The rows of a group lie close to one hidden flat surface of 13 dimensions, which passes through zero. Surfaces can cross.
Some rows, each with its group after it:
[ 11   9   0   7  13  17 -20   7  -2  10 -10   6   3 -26  10 -10  12 -16
   9  -8  12   8]	zupi
[  5  -4  12   2   8  -8 -11   6   7   8  11  -4   0 -26 -10 -10   6  25
   7 -11   2  -9]	butuz
[ 15  -7 -16   9 -13  -5  15   2   0  -4  16 -11   8   8   0 -12  -4  21
   3   6 -12   3]	nima
[-34 -23   1 -24 -12  -9  14 -13  11 -13 -10   2  -8   2  11  17  20  10
  17  -4  12   2]	zupi
[ 13   0  10   6   1  -8  -1  20 -17  14  19  -2   8   6 -28  -8  -1  24
 -13  -1 -32  -5]	zupi
[ 10   4 -18  -3   0  16  -7  -8  14  17   9 -13 -12  -9  29 -15 -11  -6
  -4   6  -7  -3]	zupi
[-19   2  -9   4   0   8 -11  -7  -2  12  -5   8  12  -5  15  25  11  -7
 -10   0  20  10]	zupi
[  2  -6 -10  -8 -14  -4  -6  -3  -4  14 -13   2  10  -5  -8  -2  23   9
  -2 -16  -3  11]	zupi
[-17  -4  -7   7  -4 -18 -12 -20 -18 -23  -8   9  16  30  -6  23  18 -10
  25  -2   1  15]	zupi
[ -2 -16   0 -12 -11  19  -6 -17  -9   5  -6   0  -4 -11   7 -11  11 -17
   9 -20   7   5]	Dup
[  2   8  16   4  14   2  -7   5  -4 -21 -19   5  13  23  -6  14  -3 -35
 -14  18 -12  18]	nima
[ 18 -27  -2  -3 -13   5 -13  -2   9   5  13  -9  -7 -17   5  -8   3  21
  -1  -6  -7  24]	zupi
[ -8 -24  -4  14  15   4   5  -5  -5 -14   9 -19  -8 -22  22  12 -11  11
  10  -6 -21  -7]	nima
[  2 -16   0   6  10  15   4   5 -23   5  20  -6   5  -8 -11   5  13   1
  -2  -8 -12  -2]	zupi
[  8  10  -3   6   2 -13   6  -5   9 -26  10   2  -1  24  -8   1  -8  -9
  15  17  24   7]	butuz
[  2   6  11   1  -8 -18 -20  -1   1  -2   5  16   1  21 -18   1  -2   7
   2   7   4  13]	Dup
[ -6  13  -7 -16  -3  -1  -8  14   1  34   1   7  -4 -10  -9   3  24  12
  -7  -6  11  -3]	Dup
[ -8   7   0   3  14 -13  -4   3   1   1   9  -6  -4  11  -3  14  -9   8
  -8  11 -22 -11]	nima
[  1  20 -15  -3  -5   6   6   1 -11   3 -28  25   1  19  -3 -17  19 -25
  16   8  -9  -9]	butuz
[  6 -10  10   3  22 -11 -18 -22  33 -17   5  -3  -8 -14  -2   5 -10   2
   0  14   4 -11]	butuz
[  7  11 -16  34   5  -9  -2  -3   5 -24 -14   2   8  -5  21  18 -27  -3
   1   4  20  12]	nima
[ 19  21   4  19  15   9 -33  13  -8   8   7  18 -11 -10  -1 -11  -8 -12
  16   5  10   7]	zupi
[  0  16  -9  -7  -1  -5  20  -3  22   1  -8 -16  14   8  14 -10  -5  -2
 -10  12  -1 -17]	nima
[-17   8  -4  -7  -6 -17  13  -6   9  -4  -2   9 -10  21  -9  11 -10   9
  -6  10   4 -17]	Dup
[-20  12   5  -9  14  -4 -12  28 -14  16   8  12 -30   2  -3  21   5   4
   4   4  -7   2]	butuz
[ 11   9  11  10   0   6 -13  10  13  -2   3   7  19   2   8  -7  -2  -5
  -5  20  12  20]	Dup
[ 16   4   1  12   8  -7  -5   2   1 -21  -3   6 -13   4  -5  -2 -17  -7
   9   6   2   8]	nima
[-23   7   9 -17  -2  -2  19  -5  20  14  -3 -19  23   1  16  -3   1   6
 -18   3  -2 -26]	nima
[ -6  20 -19  -2  -4  -6  20  21  -2  13  27  -6  -9  19  -1  11  -6  14
  -6  13  13  -4]	butuz
[ 26  11 -20  19   3   6  16  33 -26  -4   1  -1  -3   8  -8  -2  -2  -2
  -1   4 -15  17]	butuz
[  0  -8   1  -7 -15  -3 -17  -3  10   7 -32  18  -5 -15   4  -3  10   9
  -2  -8  -3  17]	Dup
[-12   9  30   0   6   4  -4  15  12 -16  -6  15  -4  -2  17 -10  -9  -9
  19  17  16   4]	zupi
[ -6  -6   4  -9  -6   0   3  -8  -5   6  22  -6   0   6  -8 -13   5   8
  13  -4  -4 -16]	nima
[  2  -7   2   9   0  -9  -9 -11   3  -7   6  -5  14  -6  -7  11   0   6
  -2 -10  23  10]	nima
[  7 -11 -12   5  -3  -5  17 -16  -1 -13  21 -18   7   7  -8   1  -3   6
   5  -5  14  -5]	Dup
[  8  -8  14  11  17  -1 -16  -5  -8 -10   4  -2   3 -20  -9 -11   4   1
  22 -11  -7 -10]	butuz
[  0  -2  -8  -1   4  -8 -13   7 -19  -1 -11  22 -18   5 -19  11  19   0
  16  -5 -13   9]	Dup
[-10   1  -1 -24  -8  12  29  -6   0   1  25   2 -25  28 -13  -1  -7 -17
  -5  13  18 -18]	Dup
[-20  25  -7   1   2 -18  -5  13 -26   6  11  14 -12  33 -13  18   4   1
  18   3  -2  -4]	butuz
[-14  -7  -2   5   5  -6  -7 -20  -1   5  19 -28  24   9  14  17 -10   4
 -17  -1 -22  -8]	zupi
[ 12  26 -22  -3 -15  -7  -7  -2   4  22   6   6   1  24  -4 -16   0   3
   0  11  -3  -4]	nima
[ -4  -7 -24 -19  -9   9  34  -3  18  10 -14  -2  -9 -24   1   0  26   6
  -1 -11  35 -13]	Dup
[ 31   5 -18  -4  -5  -8   2  -9  29  -7 -15  -6  -2 -14  -9  -7   4  -2
  -6  -6  38  14]	nima
[  5  -6   1  -4   8  -8 -11   8  10   1  -6   8  -8 -16 -15  16  16  11
  -4  -4  15  16]	Dup
[-22  -7 -31   1   4   3  18 -14 -12   2  13   1  19  25  -5  36  34  -8
  -3  14   3  -3]	butuz
[ -7  11  12 -11  -9  -7  -8  11  -1  12 -14  21  -6  10  -8 -11   4   6
   0   6 -17  -3]	butuz
[ -4 -25  29  -6 -18  -7  -8  -9  -8 -23 -27  11  -7  -5  -4 -13 -10   3
  14 -22 -15  13]	nima
[-10 -22  26   0 -10 -13  -9 -13  -8 -18 -19  -3  17  -1  -3  -1  -4   7
   2 -20 -18   8]	Dup
[ -6  -2  -8   0 -16   3  -5  -6 -10   9  12  -4  33   8   6 -13  29   5
  23  -5   7   9]	zupi
[-10   1 -10  -1  25  12  -6   7 -15   1 -15   3 -26 -21   7  25  13 -22
   9 -12   3  -1]	butuz
[ -2  -8  -7 -13 -15  -9  11  -4   1  -7 -29   7 -27  13   5  -2 -16   4
  -8   1 -42  -2]	nima
[  2 -19  -9  11   5  -3  -7 -14   2  -2  18 -14   2 -15   6   8  -4  18
   3  -8  -2  -1]	Dup
[  2  -7  12  -7  -8 -11  -4 -15   0 -11  -5  -6  -6  -3  -9 -10  -9   2
   8 -20   2  -5]	Dup
[  2  -8 -20  -7 -16  -8  24 -16   5 -23  -7  -9 -11  39   7   3 -16  -9
  -5  17 -27   4]	zupi
[ -4  -6  13  10  21  -3 -11  -6   2 -12   7   0  -1   3  -1   9 -13  -3
  -2  15 -22  -9]	butuz
[ -5   5  -5 -16  -7   5 -30   2  19  34   2  23  -6  -3   2  -2  26  10
  -2  17  -3  10]	butuz

New rows, each followed by its group:
[-21  -3  14 -13  -6 -10 -11  -5   1   0 -17   0  -8  -4   7  19  -7   0
  -8 -18  10   9]	butuz
[-11 -10 -14  16   1  -1   0 -18   2 -18  -8  10  26  -1   9  15  23  -3
  19   5  24   8]	Dup
[-13  -8 -28  -6  -8  -9 -10 -19  -1  12  -6  20 -30   5  -3  23   6  11
   0  -1  -7  -3]	Dup
[  5  -1  -1  13  18   7 -20  -7 -20  -6  -1 -13   9  -3   7   9  -1 -24
   4 -12 -11   9]	Dup
[  8  -2   2  -7  10  15 -12   2  -3   9   0 -10  -8 -13   4   5   2 -18
 -13  -9   3  10]	Dup
[ -4  -9  10  -3  14  -8   4   6   1  -7   5  -9 -11  -7  -7   9  -4  10
  -3  -2 -16  -8]	zupi
[ 18   3   4   9  19  -1  -8   5  33 -10  -2   5  14  -7  -3  -2   9   1
  -7  32   3   7]	butuz
[ -8  10  -6 -11  -7  -3   7  -3  18  22  15 -10   3   5   2   7  -6  11
 -26   5  17  -9]	Dup
[  6 -15   6  -6   5 -15  13  12 -17 -15   3   0 -19   2 -37   7  10  14
  12 -14 -10  -1]	Dup
[ -7  10   3  -2   2   6  12   2  11   3   6  -4   9   0   9 -11  -1  -3
   2   9  12 -15]	butuz
[-11   3  11 -10  -3  13   6  -5 -16   7   2 -16  25  14   3   2   4 -25
 -16 -10   0   2]	Dup
[-10  -6  25  -4  -3   3   1  -2  20  -5  -8  -4  11 -11  15  -6 -13   3
 -10   3   6  -3]	Dup
[ 15   8  -9   7  -1  -5  -2  -6  18  -3  -4  -1   1   5   4  -4 -15  -1
 -12  13  -2   1]	butuz
[  4  -7  28  -1  -2   6 -35  -5  -5 -13   6   0  -2 -15   8 -14   2 -14
  32 -18  28  28]	butuz
[-16  17  -5   5  10   0   8   5   7   6  10 -14  20   2  15  16  -1  -1
 -10   8  20  -6]	butuz
[  4   2 -16   8  25   5  18  14   0  -9   8  -2 -19  -9  -2  13   3  -3
   7  12   2 -11]	Dup
[ 13  -2 -21   5   2   0  -5   2  -2   6  16   0 -16   0  -3   4   1   8
   2   5  -7   7]	zupi
[ 13  -6  13   7  -9  -2  -8 -14   2  -6   7   0  -1   2 -10  -7 -30   2
 -16  -6   3   3]	zupi
[ -2  12 -11   4  -6  -3 -18   4  -4  10  11   6   3  20   6  15   1  -1
  -5  12   2  22]	butuz
[-15  -9  21  -1  18  19   9  18   1   4   4  -8   8 -22  13  11   2  -4
 -16   6  -4  -4]	zupi
[-15   4   3 -11 -25   5   1  -3 -10  15   0  -5  16   4  14  -6   7  -1
   2 -19  24  10]	butuz
[ -7  12  -4   2  -2  -4   1   7  -4   6 -11  10  13   5   0  -2  14   1
   7   2   1  -3]	Dup
[ 27 -12  25   2  -1  -4   6   2  35 -27   2  -6  17 -13  -8 -26  -4   9
   2  14  20  13]	butuz
[-21   9  12  -1 -10  11  -3   4   8   8  -4  26   7  15  20  -8  -3  -5
   0  27  -4  -1]	Dup
[-23 -17  25 -14   4   2 -11  -7   0   6  17   4 -14 -11  -6   8   4   7
   5  -6   6 -10]	Dup
[ 12  13   2  10  11 -14 -35 -10  16  -4   3   0   7  -2  -5  16  -5  -5
  -6   3  27  20]	Dup
[-10 -13 -17  -4  14   1  -2 -14   0   1   3   2 -21  -2  -3  28   8  -3
  -5   3 -10  -9]	butuz
[ 20 -26  -2   4  -8   4  11  -9   9 -34   0  10 -21  -2  -9  -8  -3  -1
  18   7  12  16]	Dup
[ 21  -5  21   8   2  15   7  20  -8 -11   7  -2   7 -10  -3 -33   0  -4
  17   1  -4   5]	butuz
[ -4  -1 -30   1 -17  10   3 -35  16  14   0 -13  10 -13  32 -10  -1   0
   3 -12  24 -13]	Dup
[  7   9 -13   2  12  -1 -29 -10  -9  19  37  -4   5  16 -18   9  13  -5
   1   6   1   0]	nima
[-19  -2   1  -3   5 -19 -17 -34   8   2 -22  -1  -2  -6   4  16 -15   1
 -12 -16 -14 -25]	butuz
[-15 -13   6  -5   4   3  33   0  12 -15   0  -5  -1  -4   3   8  -1   2
  -3   8  12 -17]	Dup
[  7 -24  11   3  -4   3  17 -11  -9 -30   8 -15  -8   2  -4  -2 -22  -6
   4 -11  -2   2]	butuz
[  4   5 -18  -3   9   1   7 -12   7   6 -17  12 -17  -5  -5  -9   3  -6
   1   6 -21 -33]	butuz
[  2 -23 -16   5   5  -3  14 -11 -16 -21  -9  10 -24   4 -27  38   0  -7
 -13 -10   6   8]	zupi
[ -8 -15  17  -3   2 -13 -34  -2   3  11  16   0  -8 -11  -6  17  -1  26
  -6  -8  -7  15]	butuz
[ 12  13  11   8  22 -16   3   1  10 -14   6 -24  13  -8  -6 -12  -9   1
   9  -3   0 -21]	zupi
[ -4   7   6  -4   7  -1  11  11 -10 -11 -15   8   1   6 -10  -5  15 -12
  16  -1  -5  -6]	zupi
[ 10 -14  -6   6  -2 -12   7  -4  -5 -12   1  -5  -7   6 -15  12 -11  13
 -11  -3 -18   1]	butuz
[ -9 -29   5 -22  -4  31  34  -5   1 -22   3  -9 -28  -6  15   4  -1 -27
   3  -2  21   8]	butuz
[  9  10  -1 -13  -7  -3  14   1   4  -6   6   0 -22  31 -15   0 -23 -14
 -17  13  -1  -1]	Dup
[  6  -5   3   8  -6  -6 -37  -8  -3   5  -7   7 -14  -4  12   0 -21   9
  -2  -6 -26  16]	nima
[-33 -12  15  10   8   4   0  11  -3   4  21  19  10   2   8  16  10  22
   8  28 -14  -8]	Dup
[ -4  -1   0  -4   6 -15   9  12   1   1 -14   6 -13   2 -13  15  -5  13
 -18   3 -24  -9]	butuz
[ -1  -5  22  15  13  -6  -4   3  25 -31 -15   9   5 -11  12   7 -16   1
   2  19   7   8]	Dup
[ -3  40   7  14  36  -5  -9  41  -8   5 -10   8  15  -1  -2  11  15 -13
   5  17  -1  -2]	Dup
[  1 -21  -7   4   4  10  17  -6   9 -12  21 -20  11 -15   8   7  11   5
   6  -1  23   5]	zupi
